The first 6 rows are patterns. Each new row is the sum of 2 different patterns, raised or lowered, with some noise. Before adding, each is slid sideways (what falls off one end comes back at the other), maybe read backwards, and multiplied by a number that may be negative. Names go in the order of the patterns.
Some rows, each with the names of its patterns after it:
[ -1   0   5   2   8   0   5  -3   0   0  -7   0 -17  -1   4   3   3   8
   9  -1   8   5   0 -10  -9  -2   4  -9  12  -9 -10   0  -3   3  -5   0
   5   1  -3  -5 -13 -16  -4  11  -3  18 -12  18] -> K_596
[ 14   4  -6  -1  14  -1   7   1  13   4  -6  -9   4 -12 -18  -6  -1  -3
  12   6   1   2  -2   6  -5   1   2   2 -13   1  -7  -6  -6  -2 -12   0
   5  -9  -5  -6   5   1   3  -8 -10  -5   0   0] -> K_972
[ -4  -3  -2  -3   7   2  11   8  -2   1  10  -3   1  -2   5  -1  -6   2
  -3   9  -3   1  -2   8   9   5  17   4   2   0   1  -2  -8  13   9  -6
   5  -4   1  -2   3   0   1 -10   2 -18   9  18] -> K_184
[ -1 -14 -11  -6 -17   2   9   6  -2   2   0 -11  -2   2  15  -1  -5  -2
   2   5   0  -3   6  -4  -5 -11  -7  14  -8   1   4  -1  -7   8  -2   2
  -3  -4   1  -2   9  -7  10  -3   7   1  12   7] -> K_210
[  1   0  -5   3   3   1  -1  -8   8  -1   0   7   0   0  11   0  -2   5
  -8  -4   8 -14   1  -1   2   1   1  17  -5 -12 -18   1  -7   3  -5  -1
   1  -1   3   4   2   4  10  -2  -2  -6  -6   4] -> K_568
[ 18  -1   2   0   2 -10  -2  -7  -2  -4   0  15  -2   1   3  11  -1  -1
   5  -1   2   4  -1   1  -8  -8  -1  18   2  -6  -1  -3  -1  18  -7   0
   0  -1  -5  -7  -3   0 -11   0   3   1   2   0] -> K_861

New rows. What belongs after each?
[  2 -10   7   3   5   7   2   2   2 -12  -7   5  21   8   9   0  18   0
   5  13   0  12   2  11   5   4   6  -8   9 -18   6   2   6  -2   6  12
  14  18  13  16  -6 -11  -2   9  -5  14   4  -3] -> K_596 K_210
[  1 -17 -10  -8   1  -2   5   1 -10  -2   1  -6   4  -9  -1  -2 -13  -9
   2 -12 -16 -22 -10   7   5   9  -3  -2  -7   4  -9   0  -5   2 -20 -12
  -3  -8  -9  -5 -16  -6 -11 -15 -14 -14   1  -3] -> K_972 K_184
[ -6   2  20   8  22   2   3  -4   1   8   8   1   4   0  -2  12   5  -3
  12   3   2  -1   1  -2   9   6   2  12 -10   3  11  -3   7   0   8   5
   8  14  -1  -4 -19  -2  -3   2   2   6   8   6] -> K_184 K_568
[24 18 20  5 12  7 13  1  6 24 14 -2 14  8 15 16 18  9 11  1 17  2 23 21
  8 17 11 14 20 17 18 26  8 10 18 12  7 11 13 10  2  4 11 18 13 24 19 14] -> K_972 K_184
[-13 -15 -10   1  16  10   0  17  -5  -9 -14  -7   8  -8  12  -1 -11 -23
   0   8   7  -3   3   6   4  -3   6   3  -6   6 -19   7  -2  -6   5   5
  -1   2   2   2   2  13 -10   7   4  -1  -2 -21] -> K_596 K_210
[ -8   3   2  -7   0   9   9  -6   0  16  11   8   6 -10   7 -13   2  -3
   7   9   3   7  12  10   2   6   1   2   3  -8  18   0  12   8 -10  -4
   0   3   3  -6   5  -2   3 -10   3  -6 -11  15] -> K_596 K_861
[ 31   6   7   5  18  12   2   8  23   3   2  -6  -6  16   1  10  14   2
  -3   9  10   9  -4   2   3   2  11   1   9   6  16   9  15  19   4  -6
  -3   6  -1   7  16   9  -7   2  10 -10   1  12] -> K_972 K_210
[ -2  -8  -2 -16 -16  -1  -6   0 -14 -12  -5  -3  -7   2 -12 -22  -9  15
  -8  15 -14  20  -2  -9  -8   0  -8 -19  -5  -7  -7   5  -4  -4 -16  -6
   3  -7  -2   4   4 -15   2  -6  -9 -17 -13 -16] -> K_596 K_972
[  6   2   4   9  15  -2  12  23  11  12   5   5   0  15   9   9  11   0
  18  10   4   5   8  17  17  19   8   6  16  -2  18 -12   5   7   2   4
   4   8   5  15   6  15  13  24  30  13  -9   6] -> K_596 K_568
[  8  -8   1   6  16   8   3  12  10  10  -2   1  20   9  15   2   9  14
   9  13  17   9 -12   5  -9  -3  -9   4  14  24  16   6  19   1  17  -6
  15   0  -2  14   5  15  11   6  11  15   1  19] -> K_210 K_568
[ 11   7  12  11  12  13  15  10   2   7  -4   0   6 -11  14 -13  -3   4
   3   8  15   4  10   6   3  -1 -18 -12  -2  10  -2  22  -7  22  -2  19
   9   4  11  -1  11  16   4  -2  -9   6 -13   7] -> K_596 K_861
[ 13   1  10  -7  13   9  -1  -1   8  -1 -14  -3   1   0   1   8   2   3
  -1   8   5   3   6   9  -5   4  -4  -2   2 -11  -8   4   8  -1  -4 -15
   8   9  11  -5  -5  -4   2   3  12   7  -2  -6] -> K_972 K_861
[ -1  -7  -9   7 -14   1  -2  -8  -7   5   3  -6 -25 -17 -11 -19 -12  -5
  -4 -10   4  -2 -16  -5  -3   6  -7 -12 -13  -3 -10  -7 -27 -12 -15   4
 -16 -13   8 -16  -5 -17  -1 -18  -8  -5  -8 -10] -> K_210 K_568
[ -7   1  -3 -16  -5  -8  -1 -21 -15  -8 -15  -6  -4 -11  -2  -3  -6  -4
 -21 -19   9 -16   1 -26 -19 -15  12  -7  -3  -9  -4 -13 -30   7 -10 -16
  -3 -11 -10  -9 -11 -14  -7  -6  -9   3 -22  -7] -> K_184 K_568
[ -5 -22  -7 -11 -11   3  -7  -4  -3  -4   4 -10   6   2  -6  -4  -5  -4
   5 -11  18  10   9   7 -10   0  -6   1  -7  -1  -6  -4 -11  -7  -1   2
   5  -4  -5   0   0  -3  16  -1   3   4  -6   8] -> K_184 K_210
[ -5  -6   9  -9  -7   5  11  -7  -5   0  -5  -1  -6   5  -7 -19   2  -1
  -1   5  -5  -2   6  -6  -1   8  -1   2 -11   6  -1  -9   0   3  -4  -6
  -9  -2  -1   5   2  -6   6  -7  -1  -6  -3 -14] -> K_210 K_568
[ -6 -15  -8  -7 -13 -15 -13  -7 -12  -7   5  -1  -6  -2   0 -18   3  -7
 -11   1 -20  -3  -8  -9  -8  -5  10  -1  -5 -19 -15 -11 -19  -2 -21  -6
  -8  -8  -6 -12  -4  -4  -7  -9 -12  -7  -4   6] -> K_596 K_568
[-18 -13 -19 -29 -26 -17 -29 -35 -30 -17 -25 -14 -12 -21 -21 -16 -18 -27
 -18 -26 -23 -24 -30 -25 -26 -25 -22 -29 -10 -21 -35 -37 -25 -22 -19 -23
 -27 -27 -26 -19 -19 -11 -16 -19 -23 -14 -27 -21] -> K_972 K_568
[  3  -2  10   2   4   1   5 -24 -13   2   1   1   9 -12   7   2  -1   5
   2   7   5   2   2   1  -7  -4  -5  -1 -24   1   2  -5  -5   6   5   8
   4  -1  -6 -16   2   0   7  -7  -3   1   4   0] -> K_972 K_861
[23 13  8  6 18 16 18 20 13 15 24 16 15  7 17 -5  7 10  9  2  9  5  6  7
  7 13 25 16 22 32 13  8  9 -4 20 16 -8 13 -5 15  9 11  6 22  5 20  9 23] -> K_972 K_184
[-14   8  -7  -6 -11 -25 -19 -14  -9   7  -5  -6  -7   6 -10  -8 -10 -14
   5 -10  -4  -6 -20 -21  -8  14   2 -11   0  -2  -5  12  -8  -7 -19  -7
 -16 -12  -9  -9 -12  -7   2  -4  -1  -7   8   7] -> K_596 K_861
[16 12 -1 13 12 14  9 15 17 23 16 22 31 17 17 16 -2  8 11 18 13  8 17 18
 17 15 36 15 20 19 20 14 19 22 14 17 22 16 10 10 13 20 22 11 15  1  6 21] -> K_972 K_184
[-12 -23 -19 -15 -14 -32 -14 -17 -12 -21 -22  -9  -5 -15 -17 -14 -33 -14
 -26 -12 -21 -21  -2 -17 -12  -2 -11 -14 -11 -15 -10 -26 -20 -14 -14  -8
 -15 -36 -14  -8  -5 -21 -19 -20 -19  -8 -17 -13] -> K_568 K_861
[ 13  -1  12  19   5   6  21  -4  12  24   4   9   4  12  10  -2   6  10
  15   3 -12   3   7  25  11   7  13   6  -1   7  20   7  19  11   9 -17
 -13   2  19  10   0  14  -1  10  -7  18   5  -2] -> K_210 K_568
[  5   5  14  14  -6  -1   3   8  18   2  26  -1   0   6   6  -6   4   6
  11   5   5  14  -3  -2  10  22   6  22  -2  29 -10   8  14  10  19   6
  -4   7  15  15   1   9  -9   5  12   5  11  15] -> K_596 K_861
[-15 -16 -10 -19 -14  -7 -13 -17  -8 -19   1 -18  -9  -9 -20 -18  -8 -18
 -14 -15 -16 -12 -18   7 -18  -5 -15 -10 -10  10  -7 -19 -29 -20 -17 -23
  -9  -5  -4 -15 -11  -4 -19 -13 -12  11 -13 -18] -> K_210 K_861
[  3  -6 -10  15   6   5  -2   2   7  -7   5   5   3 -14  20  -5   3   3
   2   6 -10   8   0  -2  -5   0  17  -9  11  17  10  -5 -13 -16  -1  17
   1  -2  -7  -1   3   2   4  -8  -1  11  -7  17] -> K_596 K_861
[  8   0  -7  -9  15  -9  -8  17  19   7  13   4  16  -7  -3   4  14   8
   7   5 -10   2   9  13  13  -2   4  -2  15  -1  -5   7  -6  -7  -1   2
  -3  11  12  11 -13   6  20   7  15  12  18   1] -> K_972 K_184
[ -4  12  21   4   3   4  -1  -5   1  17  -7  -1   2   1   0  14   2   2
  -1   4 -15  16  11  -3   0   3   2   3   4  12  13  -5  -3   9  -3  12
   4   8   4  -1   2   0   9  -5   5  -6  10  -7] -> K_184 K_568
[  6  -6  13 -16  -1  -7  -9  -8  -9   1  -5  -1 -14  12  -6 -14  -6 -26
  -4  15  -4 -11  -7   3  -7   5   1  -8  -9 -14  -9   8 -11   5 -16   0
  -6 -12  -4 -17  -8 -11  -4  -8  -9 -18  -2 -10] -> K_596 K_861
[  6   2  14   1   1  -9  -3   1   2  18  14 -12   4  -7   4   0  -8  -2
  -3  -4   6  -7  13  13  -2   0   4   0   1  17   8  18   8  16  -4 -10
 -12   5  -5   2  -3  -1   2   0  -1  -3   3  -5] -> K_596 K_184
[ 12   5   0  -6  -7  -5  -3 -15 -10  -9  -5  -9  11  -7   0 -10 -15  -1
 -10  -1   2   2 -13   2   1 -25  -4 -23  -9 -15 -12  10  12  -4 -14  -6
 -10  -2   7  -2  -5  -6  -1   8 -13  10 -14  -4] -> K_596 K_972
[ 14  10  18  11   4   5   6   7   6  18   5  18  13  14  17  18  30  18
   4 -11   5  -2  10  18  14  20   6  14   8   6  14  22   1   7   9   6
  14  11   2  20   9   5   0   3  24   4  11  10] -> K_210 K_568
[-11  -3 -10  -3 -20 -25 -10   4 -12 -11  -6  -7  -7 -23  16 -10 -15  -4
 -14  -5  18  -8 -14  -9  -5  -8   2 -10  -9  -1  -5  -6   0  -4  -5  -5
   2 -11 -11 -10  -6  -5 -15  -2  -4  -6  -6  10] -> K_568 K_861
[ -9 -21   6   6   9   9  -7  -1  -7   0   1  -3  -7   4   7  -5  -1   3
  -1   0   3 -15   3   3  -2   3  -2 -10   2  -2   1  -1  -1   1  -9  -3
   6  22  -4  11  -2   8   0   0   2   5  -3  13] -> K_184 K_568
[-10  -1   1  -5   0   3   1  -6  -8  -9   8   5 -12  16  -6   1   0 -17
 -13 -10  -9  -2   0   5 -13   9  -8   4 -10  -1  14 -12 -11 -14 -15 -26
  -2  10   8  -5   6   5 -10  -1   3  10 -18  -6] -> K_596 K_210
[  5   2  -5 -10  -2   8  -4 -15   0  -6   7  -6  -1   7   9  -4   9  13
   0   2  -4  -8 -20 -10  -6  16  -3   5   1  -3  -1  -2   6   2  -3   8
   0   9   9  -4   6   9   4  -5   6  -9   4   8] -> K_972 K_568
[-13  -7 -18  -2 -12 -12 -16 -12 -13 -21   0   1  -9 -14   0 -14  -4 -10
 -27  -5 -15 -16 -12 -11 -16  -7 -10   4  -6 -19 -13 -13  -6 -28 -14 -14
 -11  -6 -11  -9  -6 -17  -9 -12 -34 -10  -9 -18] -> K_568 K_861
[ 12  -3   9  -3  10  -2 -16   0  -7  -9  -3   1   4  -5   2   1   1  -8
  -9   8   4   5  -2 -13  -6   2   3  10   6   8  -5  -2  -4  -6  -1  -7
   8  -3   5   0   6  -1   6   5   2   1  -2   0] -> K_596 K_210
[25 20 27 18 18 27 13  5 25 14 19 16 11 29 19 17 25 24 13 23 20 23  0 18
 26 19 24 14  6 25 28 27 11 16 14 14 17 15 19 20 12 14 23 20 19 27 25  9] -> K_568 K_861
[-15  -5  -2 -13   2  11 -14 -15  -2 -22 -11 -10  -8 -11 -14  -5  -2 -12
   3  -5 -23  -2  -2  -2  -6  -4 -11 -21  -8  -3  -6 -20  -8 -12  -1  -5
  -5  -5 -10 -19 -19  -2  -9 -18 -14 -21 -13 -31] -> K_972 K_184
[18 13 16 -2 23 -1 15  1 11 11  8 13 17 18 20 16 22 13 16 16 10  9  3  8
  8 10  9  8 11 23 20 21 16 22 -9 20 26 15 18 12  5 19 11 13 17 22 30 29] -> K_596 K_861
[ 0 11 16 27 19 14 14 17  5 10 26 17 23 11 15  5  3 11 15 17 11 21  8 15
  0 18 16 10  5  8 20 10 11 10 17  2 18 29 24 17 -7 14 18 10 14 15  3 20] -> K_210 K_861
[  5   4   1  -2   0  -5 -10  -3  17  -2  13 -10  14  -1 -13   5   1   7
  -1  12  -1   6   2  -3   0 -24   1   4   1  -5   8   8  -4   7   3  -3
  -7  -8   5   9  -6  -3  -8  -3   1   0   4 -17] -> K_596 K_861
[-14   6  12   9  18   0  -9 -26   2  -2  20  -3  -3   2   3  10   6   1
  13   9  -4 -10 -11  10  -1   4   7  -4  -1  13   2   3  -8   7   2   1
  18  -4  13  11  10   1  19   2  -3  -4 -22  -2] -> K_210 K_568
[ -3 -15 -17   3  -1 -13  -1 -10  -4  -4  -5   1  -7   1   5 -17 -13   9
  -9  -9  -7  -8  11 -10   7   8 -11  -3   2 -17  -5  -8  -8  -7 -10 -11
  -2   3  -9  -8  -9   6   2  -2   5   2   1  -4] -> K_184 K_568
[ -7  10   3  -3  -1   2  -8   5   0  -2  -3 -14 -10  -5  22  -5  -1  -5
   0  -2  24  -4  -4 -12 -11 -12 -21  -4   4 -10  -3   2  -1  -9  -4  17
   8  -1  -6  -2 -11  -1 -10  -7  -2  -5   8 -13] -> K_210 K_861
[ -3  -2  -8   0  -1  -7  -6  -4  -3  -8  -9   2 -23  11   5   9   3   7
   2   8  -4   5  -3  -1 -11  -4 -12  -3   9  -5  -1   8   7  -9  17  -4
 -11 -14 -11   3  -1  -8  12  -6 -10  -5  -5  15] -> K_596 K_210
[ -1   0   7  15   3   7   9   9  -5  12  -6  -1   4 -11   4  -1   8  -2
   2  18  -1 -13  -4  -2 -11   0  -5   5   1   1   8   6   2   2   8  11
   1  -5 -10   6   4   1   2  10   6  -8  -3 -12] -> K_210 K_568
[ -5   1   0  -9   0 -13   7  14  19  15   8   0   6   3  -7   1  -7  -4
  -3  -3   3   1   5  10  16  -4   0   6   6   1   1   0   4   2 -13   2
  15  -4  -3   1 -12   1  18  -8   9   6  -7  11] -> K_568 K_861
[ 10 -14   3 -12  -4  -9 -12  -6  -7 -10  -1   5  -3  -5   9   5  -3   0
 -11 -16 -13   1  -8   8   3   2   7  14  -5  14 -10  19  12  -6  -6   1
  -8 -18 -10  -2   0  15  17  14   5 -11   7 -21] -> K_596 K_972
[-10  -7 -11   2   3   1  -1   4   6  -6   0   3  -8 -22  -3 -12   0   0
  -1   5 -14  -1  12   0   5  -4  12 -14  14  -4  10  -8 -11 -19 -15   1
   0   1  -2  -7  -2 -15  -5 -16 -14   9 -10   3] -> K_596 K_184
[  7  -6 -15   5 -11  -3  -5  -2   0  -9   4  -4   7  -5  -4   9  -6  18
  -2  19  -3 -14 -14  -7  -7  -9  10   4 -12   3  -9  -3 -12  -8   6 -10
  -8  -3 -25  -4  11  -2   0  -6   1   8   1   8] -> K_596 K_184
[  0  12  10   0   9   0   5   7 -10   2   1  13   1  -2   1  10  13   1
  11   3   2   9   7   2  -2  15   9  -2   6  -6   5  -6   6 -12  -6 -10
  18 -13  10  18  -2   0 -11   6   4  -3  15   7] -> K_184 K_568
[ 10  13  -6  -2  -9   2  -5  -2  16   0   2   7  28   2   8  10   3   8
   4   4   0  -6  -7   3  23  -7   7 -10   4  -5  26   9  14   9   6  -1
  -6   1   8  -9   7   7  12  13  -5  29   1   8] -> K_596 K_861
[  7  15   2  -2   5  12  -8   0  -7 -10  -2   5   6   1   0  -2   0   8
   0  -5   0   0  -8  -3   5 -13  -3   4  -1   0  10   4   6  -8   3  25
  -1   9  -2 -12  -9   8  -5   1   3  17  -3   0] -> K_972 K_184
[ -3   7   2  12   8  -5   3   8   0   9  -3   5   4  -8  -5   7  -8 -12
 -16  -5  11  11  15   2   3  -2   9  -4   5   1   8 -17  -7   1  -3  -4
   0 -10   0  -5 -10  -9  -9   8   3   6 -11  -5] -> K_972 K_184
[ -3   5   8   9   3  21   1  -5   1  10  10   8   5   0  -6   6  -5   4
  13  16  16 -12  16   5  10  10   9   3   8   8   2  10   9   2  -9  11
  -7  11   3   9   1 -14   2  34  15  20  21   6] -> K_184 K_210
[ 3  6  4 16 -4 -7 10  1  6 11  7 -1 17  3  6 12  5  7  2 25  0 11  2  6
  6  7 13  5 -4 -4 16 -8  8 14 13  5 -2  6 -5 -1  4 18  5  2 -1 22  9  3] -> K_210 K_861
[-16  -8 -11 -11   2 -10 -19 -13  -4  -5  -1 -17 -14  10  -9  -2   3  -5
  -9  -7   6  -4 -14  -5 -20 -18 -10  -5  -8  -6  -9   7 -19  -9 -13 -10
  -7 -18  -6 -16 -12 -13  -3  -6 -11 -11   9  -5] -> K_184 K_861
[-9  1  6 -6  7  9 21  2 16 19  2 14 10 -3  0  1 -1 10  2  8  7  2  5  1
  6  8  6  9  3 10  9 -1 -2 -5 10  4 15 -5 19  5  7 14  6 18  5 27 15 11] -> K_596 K_568
